Every row belongs to one group in each of 5 separate groupings. Each group adds its own fixed numbers to the row, and there is some noise. The rows also spread widely along 17 directions, which tell nothing about the answers.
Known rows, each followed by its group in each grouping:
[ -9 -15 -13   2  -2  -2 -11  -8  -1  -6  -9   2 -10  -8   6   0  -4   3
  10  -2   5   0   6  -3  -4   1   1  -2  -8  -2   9  10   1   6   8 -11
  -3  -3  -2 -10  -4] => J280 (1) L (2) B
[-13   2   7   5  -9   8  -6  10 -13  -9  -5  13 -10  14  10  15 -15   0
  -3  -9  19  20   0  -7  -6 -11  10 -10  -3  15  14 -12   6  13   0  -3
 -12  24   5   6  10] => J499 (0) H (0) P
[ -3   3  13   5  -4 -13  -4   5 -16  -2  -4  -9   0 -14   1  -3  -9   8
 -13   4   7 -13  -8  20   8   7 -17   6   6  11  -6   9  -8  -6  -8   6
  10   9  -6  13  12] => J465 (3) L (3) U
[  5  -4   9   5  -1  -5  -9   2 -20 -12   4 -12  -7   3  11   1   0   1
 -12   9  -3   2  -1  10   7  -4   2   1   0   9   6  -3  -8  -4   7 -10
  -9  19  -6   5   4] => J499 (2) X (3) A
[ 32  -8  28 -15 -11  -1  11   0 -15  -8  -1  -5   2  -8  -4  17 -26   3
 -22  -3  11  -5  -7  -3   5  -1 -16  -4  17   7  -2  -5  -1  -8  -4   8
   7 -18  -7  18  21] => J280 (2) H (0) B
[-16  12  -3  19   0  -2  -8   9 -14 -10  -2  10   4  26   3   2   6   2
  -4  -1  12   4 -16   6  -2  -8   4  -7  -7  20   2 -15  -8   5   2  -1
  -9  26   3  -4  -5] => J465 (1) N (5) A
[  6  -2  24   7   5 -12  -5  -9   5   5  -5  -3  10  -3  -9  -1   0   6
  -1 -10  10  -8  -1  15  -3   7  14  -7 -12   8   3   0 -12  -5 -11   3
   0 -10  16  -2 -13] => J465 (0) W (4) U
[  2  16   4  11  14 -14   0 -13 -18  -6 -13  -3  -4  21  -1  -7   6   2
  -3   4  13   4  -4   4   4  -7  -3   9   2  13  12  -3   0 -10   0  -1
 -18   8   3  -1  -6] => J499 (3) W (1) P
[  2  12   2  11 -17   8 -10  20  -4   5  -4  -1  -4  15  20  -4  -5 -12
  -9   4   1  -5 -20   9  -6   8  -2 -16  -1   7 -19 -12  -6  -3   8  -2
  -9   9   3   6   5] => J465 (1) M (5) B
[-10   1  -9   0 -10   9   1  -4  -2   1  -2 -11  -5  -8   4   3 -10   9
   5  -4  10  -8   3  12  -2 -11  -3 -19  -6  10  -8  -5  -2   7  -8   7
   2 -11  -3  -5  -8] => J280 (1) M (2) B
[ -8  -7  21  -4   2   0  -3   5 -10 -12  14   3 -11   0  -9   9 -10   5
 -11 -23   9  10  -8   4  10   7  10  -4  -7  15  14  16  -8  -1   0  -1
   6  19   6   1   7] => J465 (3) X (1) B
[-16  12 -10   6  -5   2  -4   5 -26  -8   5 -11  -7   7   5   5  -6   6
  -7  -3   5   4  -6   0   4  -8 -13  -5   7  22  -4  11  -3   0   1  11
  -1   4  -9   4  13] => J499 (1) N (4) A
[-10 -13  12  10 -10  -1  -3  -5  -3 -15  -6  -3  -2 -21  -2   0  -2  16
   5   0  13 -12  18   8   0 -12   3 -13 -20  -4  13  -3 -12  15   1 -11
   7  20   5  -2   5] => J280 (2) W (1) P
[ -3  -9   6  16   1  -1  -7 -23   4  -5 -27  19  -9  12   0  -9 -15   2
   5 -14  28 -19  -2  -3   8   1   9 -27 -25  -2   0  -4  -7  -3  14 -20
   3 -22   3 -17 -19] => J465 (1) X (5) B
[  2  -3  12   1  16 -12 -13   0 -10   0   1  -3   8   6  -8   4   8  10
  -1  -8   9   9   7  -5  -5  -7  -3  -2   1  16  19  12  -5   2  -5   6
  -3   7  20  -3   8] => J280 (2) M (2) P
[ 23  10  24   2  -5  -2  -1  10   9  -3  -9   6  23  10  -4  -4  -2   1
   6 -17  16  -8 -12  -1 -16   3   2   3   6   0   3  -2  -6  -9  10  -4
   2  -5   9   1   7] => J465 (2) W (2) U
[  6 -21  13  -4  -9  -1 -14   7  -5  -9   8   4   2  -1   2  10  -4   1
 -10   1  -3  -6  -4   9   4   2   6  -8   0   7   4  -8   0   2  11 -17
  12  23   6   6   7] => J465 (0) W (3) A
[  4  -9   7   0   0  -6 -18   1  -3  -5   6  -7  10   9  12   5   1   6
  -1  -6   7  11   0  13 -10  -6  14  -1   5  19  15  -6   1   5   2  -5
  -3   6   0  -5 -10] => J465 (2) M (2) U
[ -1  16  -4  -6  -5   6   3   7  -8   4 -13   4 -16   3   5  -2 -19  -2
 -11  -8  11  11 -27  13   3   7 -15   6   4  10 -11   6  -1 -14 -15  15
  -5 -18 -15   1  -1] => J465 (1) W (4) U
[ 11  17  16   5   0  -4 -10 -26 -12  -4 -21 -10  15  10 -20 -13  -7  -2
   1  -4  27 -13   0  -6 -10  -7 -20  -4  -4  20  -2   7   7 -13  -6  -5
  -6   3  12  -3   5] => J499 (1) W (2) P
[  8   5  25  -1  -3  -7   1  -5  -6  -8  -6  11  -3  14  -9  -3  -8  -7
 -11  -8  12  -6 -13   6   8  11   1  -4  -8  11  -8  -5  -4 -12   3 -10
  -1  17  14   8   7] => J280 (1) M (3) U
[-13   6  -3  12 -10   5  10  -8  -7  -4   3  -5 -11  -2  -4   7   6  -7
  -4  -4 -12  -8   1 -20   0   6   4  -9 -10   0  -5   2 -12   2   7   9
 -15  -5  15   3   9] => J465 (2) W (1) P
[  7  -5   5 -12  -5   4   3   9  -5  -1  -3  -3  -9 -15   1   5 -17  10
  -8  -5   9   4 -11  13   5   1 -10  -1   4   0   1   4  -3  -2 -12   5
   6  -7 -15   4   0] => J499 (1) L (0) P
[ 13   0   7  -4   1   4   5  -4   5   1 -13   5  -6   3   2   5  -1   0
   4   0   5   6   7  -7  -9  -5   3   0  -3  -6   7  -8   6  -1   2  -1
 -16 -11   9  -1   0] => J499 (0) M (5) A
[  3 -16  18   3 -16  -6 -10 -12  -4 -20   4  -1   5   0   6   7  -7  -5
  -6  -7   3   3  -2   5  -7   9  26   3  -9  14  10  -9   0   6  10 -19
 -13  23   1   2  -6] => J280 (1) X (2) P
[  2 -13  -9  10  -6  -3  -8  13  11  -8  -2  -2  18 -20   6  -2  19  11
  14   6  -9 -15   3  -9 -17   1  -5   5   4 -15  11   5 -12  14  21 -13
   2   7   2  -3   5] => J499 (2) M (0) P
[  9 -26   2 -16   5  10  -6   2  14   7  -3  14 -11  -7   1  19  -5   1
   9 -10  -1  14  12  -3  -9   1  14  -8  -4  -4  17  -3  10   9   1  -4
  -2 -10  16  -4  -6] => J465 (1) X (0) B
[  3 -10  -4  -4 -13  16 -13  19  11   4  -4   0   4 -17   3  10   4   0
   3   4  -7   8  -1   1 -22   1  -5  -6  -6  -5   3  -4   0  14  -7   2
  -9  10  11  -1   5] => J465 (1) W (1) P
[  7   4  -1   7   7   6   7  -1  -2  -1   3 -25  -7  -3   7  -4  17  19
  12  -1  -2  -1  19   1  -3 -23   3 -12 -13 -17  14   9 -21   0   3   6
 -14 -16   4 -19  -4] => J280 (3) M (0) A
[  0   1  -2   5  -2   1   3 -11 -16 -11  -2   2  -4  12 -13   4  -3  -3
 -18   4   2 -10 -15  -3  13  -2  -7  -9  -6  12  -9 -10  -5  -7  -1  -4
  -3   4   0  -2  -4] => J465 (2) N (2) A
[  1 -10  14  12   5  -7 -16  -6 -28   1   0 -15 -18   1   9   5  -9   6
 -21   5   3  -9   5  -6  19  -2 -10 -31 -11   5  -2  13 -24  -7   1   4
   2 -13   9   1  16] => J280 (2) W (5) B
[  3  -8  -6 -14   0   6 -11   8  -3   0  -4  -3  -2 -12  -5   2  -5   6
   1   7   4   4   3  14  -6 -11 -21   3   3   6   4   2   8   1 -10  -2
   8  15   2  -1   8] => J280 (0) W (5) B
[ 10   2  -1  -5   9  -1 -10  -7  -9  -6   2  -9   5  14  -3  -1  -2   4
  -5  -6   4   9 -11   5  -2  -6  -3   4   5  16   8   7  -4  -9  -2   0
 -11  -9  -4 -16 -11] => J280 (3) X (4) A
[ 17   1  11 -18   2   6  18  -9   3 -12  -7  -3  -4 -10 -18  -1  -3  13
  10 -12  14   4  15   5  -6 -18  -9  15  -1  -5  18   6   9  -7  -5  -1
   3   0  -4  -6   4] => J465 (2) X (2) U
[  9  -8  -7 -15  -9  18   6  16  11  -5   5   4  -1  -6   1  14   3  -1
  10   0  -7  12  11   1 -19 -11   3   3   4  -5  10 -12  10  12   2  -2
  -7  15   9   0   8] => J280 (2) X (4) B
[ -4  -4  -4  -1   3  -4 -20   5   0   3   4  -4   5  -6  -7  -5   6  -6
  -2  -1 -12  -3 -13   3  -3  12 -10   8   3  10  -3  17  -6  -7   2  -3
   6  12  13  -1   4] => J465 (2) W (0) U
[  0  -3  -6  -3   3   3   5  -9 -11  -9   4 -12 -13  -4 -10   9  11  -1
  -4  13 -12   8  11  -5  -2 -10  -6   4  -9  -1   8  -1  -1   2  -6   2
 -19  15   9  -3   5] => J280 (0) W (1) B
[ 15   5  24  -5  -7  -5  -9   5 -12  -1  -4  -5   8   8   7   6 -23   0
  -9 -13  19   7  -9   2  -6   3   0  -1  17  20   6   3   8  -6  -1   4
  -2  -2   1  13  12] => J499 (3) H (2) P
[-24 -14 -19  11   9 -15  -2   7  -8  -4   0  10  -9  -1  21   7   0  21
   7  -7   5  -1   1   3   9  -6   7  -2  11   8  14   4 -10  12  15   3
  11 -18 -10  -3  -6] => J280 (2) M (2) A
[-14 -13  -2  12  -2  -1 -14   5  -2  -4  -8   7  -4  -8   6  -1  -3   7
   5  -4   5 -10   3  -4   2  -1   1 -13  -9  -1   5   7 -13   9  13 -12
   7   6   8  -5   5] => J280 (2) X (0) P
[  5   5   3 -12  -8  11  10  13   6   7  -2   1 -12  -3   1   0  -5  -1
  12  -9   0  -6   8  12  -2  -2  -1  -3   5  -6  -6  -2   9  -5   8   3
  10   4  12  10  12] => J465 (1) L (0) A
[  9   3  18  -8  -8  18   1  18  -2  -3   2   3  -1   5   4  21  -8   4
  -2  -9  11  25   7  -5 -19 -16   8  -7  -3   7  13 -11   2  10 -10  12
 -18  10  11   2  15] => J280 (0) X (5) A
[-13  -6   3  11  -4  -3  -9   0 -16  -8 -11   9 -12  -3  11  12 -12   6
 -13  -7  14  14  -5 -19  -2   3  -3  -6  -8   7  10  12 -11   8   1   5
 -16 -12  -5  -2  13] => J280 (0) M (4) P
[ -2 -21   9 -13   4   4 -13  10   9  12   4  14  -4   0   2  16 -10   3
   7 -13   0   7  11  11  -1  -1  16 -15   6  17   9 -10  13  10   1   1
  16   1  26   6  -1] => J465 (2) X (1) A
[  5   8  12  12   1   4  -4   9  -3   3  -6  -5   3   0 -12  -7   5  -3
  -7   7   2 -15  -5   2  -1  -1 -12 -17 -17  -2 -12  -1 -20  -4  -8   1
  -7  13  21  -1   8] => J280 (2) X (5) B

New rows, each followed by its group in each grouping:
[-11  -4   1   7  -8   0  -4  11  -1   8 -10   9 -14 -10   9  -3 -12   3
 -12   1   6 -10 -17  20  12  12  -3 -16 -11   4 -15  -7 -12   2  -9   4
   6  -2   1   6  -7] => J465 (1) M (5) P
[  3  -4   3   3  -7   4   4  -5   4 -13 -10   1   5  -3   0  -2   2  10
  15  -1  16  -7  14  13 -12 -17   3   1  -6  -1  13 -12   5   8   7 -15
   1  17  -4  -6  -7] => J465 (1) X (0) B
[ -1   0 -14 -14   6   5  -5 -10   6  -3   1  -7  -8   0  -9 -10  -4   2
  13 -22   3  10  -8   0  -2   4   5   6  -5   1  10  25   3  -9   3  -6
  -2 -12  -5 -21 -18] => J499 (1) L (2) P
[  6  -7  10   3  -9   4   1  14   6  -4   2   9  -9   4   7   6   4  -7
  -2  -1  -8  -5  -4   0   0  10  12  -8  -6 -12   1  -9  -6   2  17 -12
  -4  18  15   6   8] => J465 (3) W (1) B
[ -2 -17   2   4  -2 -10 -21  -4  -6   2   6 -15  -5 -12   6  -8   1  -3
 -14  10 -17 -16  -9  19  15  17  -1  -8  -7   5 -12   9 -15  -8   5 -12
   9   4   3   0  -6] => J465 (2) M (3) U
[ 10  -1  17  -5 -12   8 -12  -1   0  -4 -15  -1  -2   0   7  -1 -22   1
   3 -12  27  12   3  14 -14  -6   1  -7  -8  10  10   1  10   1  -7  -6
  -4   3  -2  -5   1] => J465 (1) H (4) B
[ -1  -5  12  10   0 -10  -7  -3   1  -4  -5  -3   3  -7  -3  -9   0   8
  -1  -9   9 -10  -5   6   2   6   7  -9 -14   0   3   9 -19  -1   2  -6
   1  -2   7  -6  -6] => J280 (2) M (2) P
[ -6  -7  -2  11   5  -6  -6 -10  -7  -1 -10   3  -6   3   5   3  -3  10
  -1   0   8  -8  -1   5   7  -5   1  -9  -3   7   7  -4  -6   2   2   0
   0 -16   1  -6 -11] => J465 (3) W (1) A
[  0  -9  13  14   6 -11 -10  -6  -3  -5  -8   6  10   5  -5  -2   1  10
  -7  -3  16 -13 -12   6   6   2   4 -17 -11  10   4  -7 -17   4  -1 -11
   2   5   6  -4 -14] => J499 (1) M (0) P
[  2  -8   9   0  -3   2   2   9  -5 -11   7   3 -13  -5   1   4  -5  -1
  -8  -8  -4  -2  -5  -9   7   9   2  -5  -8  -8   3  12 -17  -3  13  -6
   0   6   5   1  14] => J280 (2) X (5) B
[ -4  -1   6  10   5   0 -14   0 -13  -2  -2  -3  -2  10   5   6  -5  10
  -6  -6  12   2  -4  -5   3  -9   1 -18  -7  10   8   4 -13   1   1   1
  -4  -9   3  -7  -1] => J499 (0) W (5) A
[ 14  -3  11 -13  19   0  -6  19  -2  -1  -4   9   2   4  -5   8  -1  20
  -3 -14  20  27  -7   3  -8 -12 -13   9   4   4  26  14  -3  -2 -14   9
   1  -6  -4 -11   4] => J465 (0) M (5) U
[ -5  11 -14  -8  11  11  17   3 -15  -7  -2   3 -17   5 -14  15   4  10
  -1  -3   7  20   7 -18  -3 -22 -22   5   1   1  15  10   1   1 -12  18
 -14  -4   2  -7  17] => J280 (0) W (4) B
[  0  -1   0   9  -3   5  -4  16  -4  -2 -13   8  -2  -7  13   7 -13  17
 -10  -3  19   2 -17  -6  -1  -3 -13 -13  -1  -4   5   1 -16   8  -5   7
  -4 -21 -15  -4   1] => J499 (3) M (5) P
[  7  -6   2   1  13  -3 -10   2 -10  11  -3  -6   2  -2  -6  13   3   7
 -10  10  -1   2   2  -3  -3  -6 -16 -13   0   7   1   2  -9   0 -18  17
  -6 -14  17  -1   5] => J280 (0) W (5) B
[  7  -9  11  10  -9  -6  -9  -5   1 -12 -10  -8   0 -12  16  -5   4   0
   9  12   3   1  17  14 -15  -1  11  10  -9  -4  14  -8   2   6   9 -18
 -17  25  -1   4  -2] => J499 (1) X (5) B
[-10  -5 -22   4   1   2   5   6  -5  -3  -2   2  -6 -18  -3   9   6   7
  -5   7 -12  -3  -9 -14  -1   5 -19   5   4  -4  -1   9 -10   6  -3  11
  -7 -11  -5   0   4] => J499 (1) X (5) P
[  1 -20  13  -8 -12   0  -7   1   5  -3   5  -4   5 -23  -4   8 -10   4
  -3  -5  -2  -7   5  15  -3   7   9  -5  -3   7   0  -1  -1   7  -4  -5
  10  10   9   7   2] => J280 (0) X (4) P
[ -2  16   3  13 -16   5   7   5  -9  -6 -11  -4  -2   0   8   3  -2  -5
  -7  10   6  -1  -3   8 -11  -5  -4   1  -2   8  -7 -17  -2   4  -7   7
 -22  12  -3  10   5] => J465 (2) X (4) B
[  9  -2   1  -7  -3   5  18  10   1 -15  -8  18  -7  -6  -5  13  -6   8
 -10  -6  11  14 -17  -1  -2  -1  -6  13  -1  -8  15  -7  -6   3  -8   2
  -9  -1 -16  -1   0] => J465 (2) W (4) B
[  0  11  11   8  -6   4  14  -6   5   3  -3 -11  -3 -10  -9  -4   2   1
  14 -13   3 -14  14  -6  -9  -1   3  -7 -10 -11   0  12  -9  -2   3   8
  -6  -9  20   0   9] => J465 (3) H (0) B
[-10  -5  -5   8  -3  -3 -19  -6 -12   3   1 -13 -11  -2  16  -1  -2  -4
  -7  -4  -9   1  -4  -9   2  12   0  -7  -4   7  -3  23 -12  -5  11   1
  -8 -21   0  -5   4] => J465 (2) M (3) U
[ -1   7   4   5   7   1 -15  10  -2  14 -14   3   1   8   3  -2  -4   0
  10  -5  16   6   8   2 -14  -8  -8 -11   0  11   7   5   5   2  -6   9
  -2   0  24  -2   7] => J465 (2) H (5) B
[ -3  -1   8  14  -1  -7   1  -5 -12 -10  -5  13  -1  13   2  10  -6   0
  -6 -17  13  -5  -8 -23  -1   8   4  -7   0  10   4   7  -8   0  16   0
  -7 -15   3   2   9] => J465 (1) X (2) B
[ -3  -4  -8   3  -8  10  -8   0 -11   0  -3 -15 -22  -7  16   2   1   0
  -2  11  -7   3  15  -6  -1  -7  -8 -15  -9  -6   0   4  -1   4   5  -1
 -15   2   4   1  12] => J499 (1) M (5) P
[ -9   3   0  -4 -12  12  -5 -13  -5  -8  -3 -11  -3  -9 -18 -11 -11   2
  -3 -11  12 -17  -4   3   6  -6 -17 -14 -12  10 -10  12  -3  -4  -2  -7
  15   6   0  -9   2] => J465 (2) M (0) P
[  6  24  -6   0   0  -4  20  -7  -5  -5 -12 -11   2  -3  -6 -10   9   4
   6   6   5   1  -4  12 -10  -9 -14  24   5   5   0  -3   1  -8 -11  12
 -20   1  -7   0  -5] => J280 (1) M (0) P
[-10   5  14   5 -12   9  -2  12  -2  -3   0   0   6   0   2  12 -10   6
   0  -8  20  12   1  16 -13 -13  12 -11  -7  19   9 -18  -2  16 -19   8
  -6  25   8   5  -2] => J465 (2) H (0) B
[ -9  -3  -1  20  -3  -5 -11  25 -14   1 -15  10  -4  -7  19   2 -11  11
  -7   4  12 -14 -12  -4   5   1 -21 -17   5  -2  -6   7 -21   6  11   3
  10 -13  -8   5  18] => J280 (2) X (1) B
[ -9 -14   6  16  -7  -7  -4  -2   6   0  -3   7  -2  -6  12   8  -2   4
   5  -8   3 -15   4  -1  -1  10  21 -14  -7  -4   5  -4 -10  10  13  -6
   1  -8  12   4  -4] => J465 (3) W (2) B
[  6  -3   0  -8  -1  -4  -1   8  -4   6 -21  15  -2  -9   7  10 -14   4
  -4  10  11   3  -1   4  -6  -2 -21   9  18   9   0 -10  12   3  -8   7
   1 -11  -1  14  14] => J280 (2) M (3) U
[ -8   1   3  22   5  -4  -8  19  -3   2  -5   2  17  -4   7   9   9  21
   9  -5  16  -4   2   2 -16 -11  -4 -13  -1   8  12   1 -18  17  -3  14
  -2  -7   4  -4   1] => J465 (1) X (1) B
[ 10  10  -2   3  -9   4   5 -11  -5  -4  -9 -13   1   4  -4 -10  -2  -4
   8  -2   5 -18   2  -3  -7  -6 -15  -4   2  -2  -8   6   2 -10  12  -4
   0  -9   1  -3   6] => J465 (1) H (0) B
[-15   7   1   8  -5 -11  12  -8 -12   1  -2   4 -15  10   1  -3  -5  -4
  -7  -3   1 -23  -3  12  20   6   6  -9   3  14 -18 -11   3  -8  11   0
  10   5  10  17   2] => J465 (0) M (2) P
[  4 -12  22  -7   8  -4  -1  11  -7  -1  -3  21 -16   3 -11  15  -5  -1
 -24   6   9  13  -7  14  12   6  -3  -6 -11  12   5 -15   0   1 -19   0
  -2  35  18  15   7] => J465 (1) M (5) B
[ -1  -5 -10   0  10  -4  -5   6   0  -7  -6   6  -1  -8 -14  -1  21   1
   0  15  -9   6   3   3  -8  -2 -17  20  -4  -3  14   3  -2   2  -6  -5
  -8  30  11  -2   7] => J465 (2) W (4) U
[  6   7   7  -9   4  10  -9   3   5   2 -12   0  12  -6 -19  -1  -3   9
   8 -13  20   6   2 -10 -17 -10 -21  -1   1   7  12  16   4   2 -11   4
   0   3  13  -7  11] => J499 (3) M (0) P
[  3   0  14   1  -7   4 -15  -4 -17  -2   0 -11  -4   4  -1   7 -15  -4
 -19  -5   8   2 -11  -2   3   2  -9 -17  -4  19  -5   6  -6  -5  -7   5
  -3  -4   2   1   8] => J465 (2) W (1) B
[  2 -12   0   9   0 -10  -7   9   0  -3   4  -1   4 -10   8   2   8   4
  -2   4 -10 -12  -5   6  -3  11   1   5   6  -2   4   6 -11   2  12  -3
   1   2   3   3   1] => J465 (3) X (5) B
[ 15 -23  14 -12   4   7  -3   9   0  -9   0  14  -2  -6 -10  16  -9  13
  -5 -13   7  -1  -3 -12   4  -2  -9 -13  -2  -5  10   7  -7   3   7  -6
  12 -10   6  -5  13] => J280 (1) X (1) A
[-16   0  -8   8  -9   3 -11   3 -16  -8   6  -7   8  -2  -5  12   2   3
 -11   7   1  -3  -6   4  -6  -6 -12  -5   1  24  -3  -4  -2  10 -10   6
  -1  21   2   4   6] => J465 (0) W (4) B
[ 10  -6  -6  -9   0   9 -17   9   8   5  -4  -1   2   6  -2  -8  -4  -4
   7  -2  -1  -7  -9  10  -1  -1  -5 -11   0  -2  -7   0  -1  -6   7 -15
  12   3   8 -11  -6] => J280 (2) L (0) U
[  0   3  15  16  -7   0  17  -8 -10 -18  -3  -9   0 -15 -10   3   6  15
  -3  -2   9 -13   6  -3   0 -10  -2  -7 -19  -7   6  -1 -26   5  -5   4
 -13   4  -1  -2   4] => J280 (1) X (0) P
[  8  -2  14   2 -12  -4 -13  15  -3   2  -3   1  -1  -2  18   2  -6  -5
  -6  -3  -2   4 -11   5  -9  16   2   6   7   5   0   6  -3  -5  10   1
  -4   1   4  12  14] => J465 (1) W (5) A
[  5  18   0  -7 -11  11  -1   1 -12   6 -11 -12 -13   5  13  -1 -16  -6
  -9   1   8  15  -8  11  -5  -7 -10  -1   3  14  -8  -4   8 -10 -12  12
 -18 -13 -10   1   2] => J465 (2) M (3) A
[-13   0  -5  10  -9  -1   6  14  -2 -12  -4   2  -4 -20   4  -5   2  17
  -1  -1   7 -11 -10  11   2   0 -17   5  -7  -7   0   8 -18   5   1   1
   9   7 -17  -1   5] => J465 (1) M (5) U
[ 10  -8   0   4 -16   7 -18   9  -1  -7 -14   0   4 -10  10   0  -6  -7
   1   6   4   0   1 -12 -21   1 -17   3   1  -6   6   8   4   4  14 -12
  -6   8  -1  -1  20] => J465 (2) H (5) B
[ 17 -12  17 -10  -7   4 -12  -2   4  -8  -5  -3   2  -7  -6  -3  -6  -3
  -1  -6   5   7   2   7  -7   3   5   3  -8  -2  12   5   2  -5   4 -17
  -1  17   5  -5   1] => J465 (2) N (0) P
[ -2  -3   3  -8 -10  15  -3   4  -4  -4   8  -6  -3  -2  -7  11  -8   4
  -4  -9   1  -3   0  -4   0  -8  -4 -16  -2   7   0   1  -4   4  -2   1
   7   9  11   0  11] => J280 (3) W (0) P
[ -5   1 -11   5  -5   4   1  -3  -8 -15  -9  -8  -1 -10  -2  -8   4  16
   5   0  12  -9   1   2  -3 -16 -24   3  -3  -2   7  11  -6   3   5  -5
   4   3 -17 -11   3] => J465 (1) M (0) P
[-11  -3 -18  11  17 -13  -1   0 -19  -6  -5   2 -13   5  -1  -4  15  12
 -12  20  -2  -2  -9  21  17  -8 -16   6  -4   6   6  -8 -11  -2 -10   0
  -2  21  -5  -3 -13] => J465 (1) W (5) P
[  1 -12   2   4   0  -8 -17   2   2   6 -20   5  -6 -12  16  -1  -4  -1
  -5   8   5  14  -3  11 -10  10   4   6  -5   3  10  -2   2   5  -9  -3
 -18  -2   0   0 -10] => J465 (2) M (2) P
[  1  -9   3   0   6  -2 -20   5 -26  -2  13 -23  -4  -8  -4   3  -5   4
 -28   8 -10  -1 -18   7  17   4 -19 -11   2  18  -6  16 -20  -8 -12   5
   3   6  -6   1   3] => J499 (2) X (0) P
[ -9   3  -9   0 -12  11   7  -9   6 -11  -7   1  -6 -10  -7  -4  -4  -3
  12 -15   0  -6  -1 -15  -8   2  -3   7  -6  -4   1  16   1  -1  15  -4
  -3 -11  -3 -11   4] => J465 (2) X (1) A
[ -2 -13  10   5  -7  -9  -1   8 -17 -10  10  -4  -3  -7   5   9  -9  12
 -16  -1  -1 -17 -12   9  18   3  -2 -13   6   5  -5  -2 -17   1   9  -2
  18   2  -7  10   9] => J280 (0) W (1) P
[  7   7  17   4  10  -5  15  -1 -15  -4  -6   3 -12  -4 -18   6   2   4
 -21   0   4  -1  -8  -6  10   4 -20   3  -9   1  -2   9 -17 -12 -17  17
 -11  -5   7   7  13] => J465 (1) X (5) U
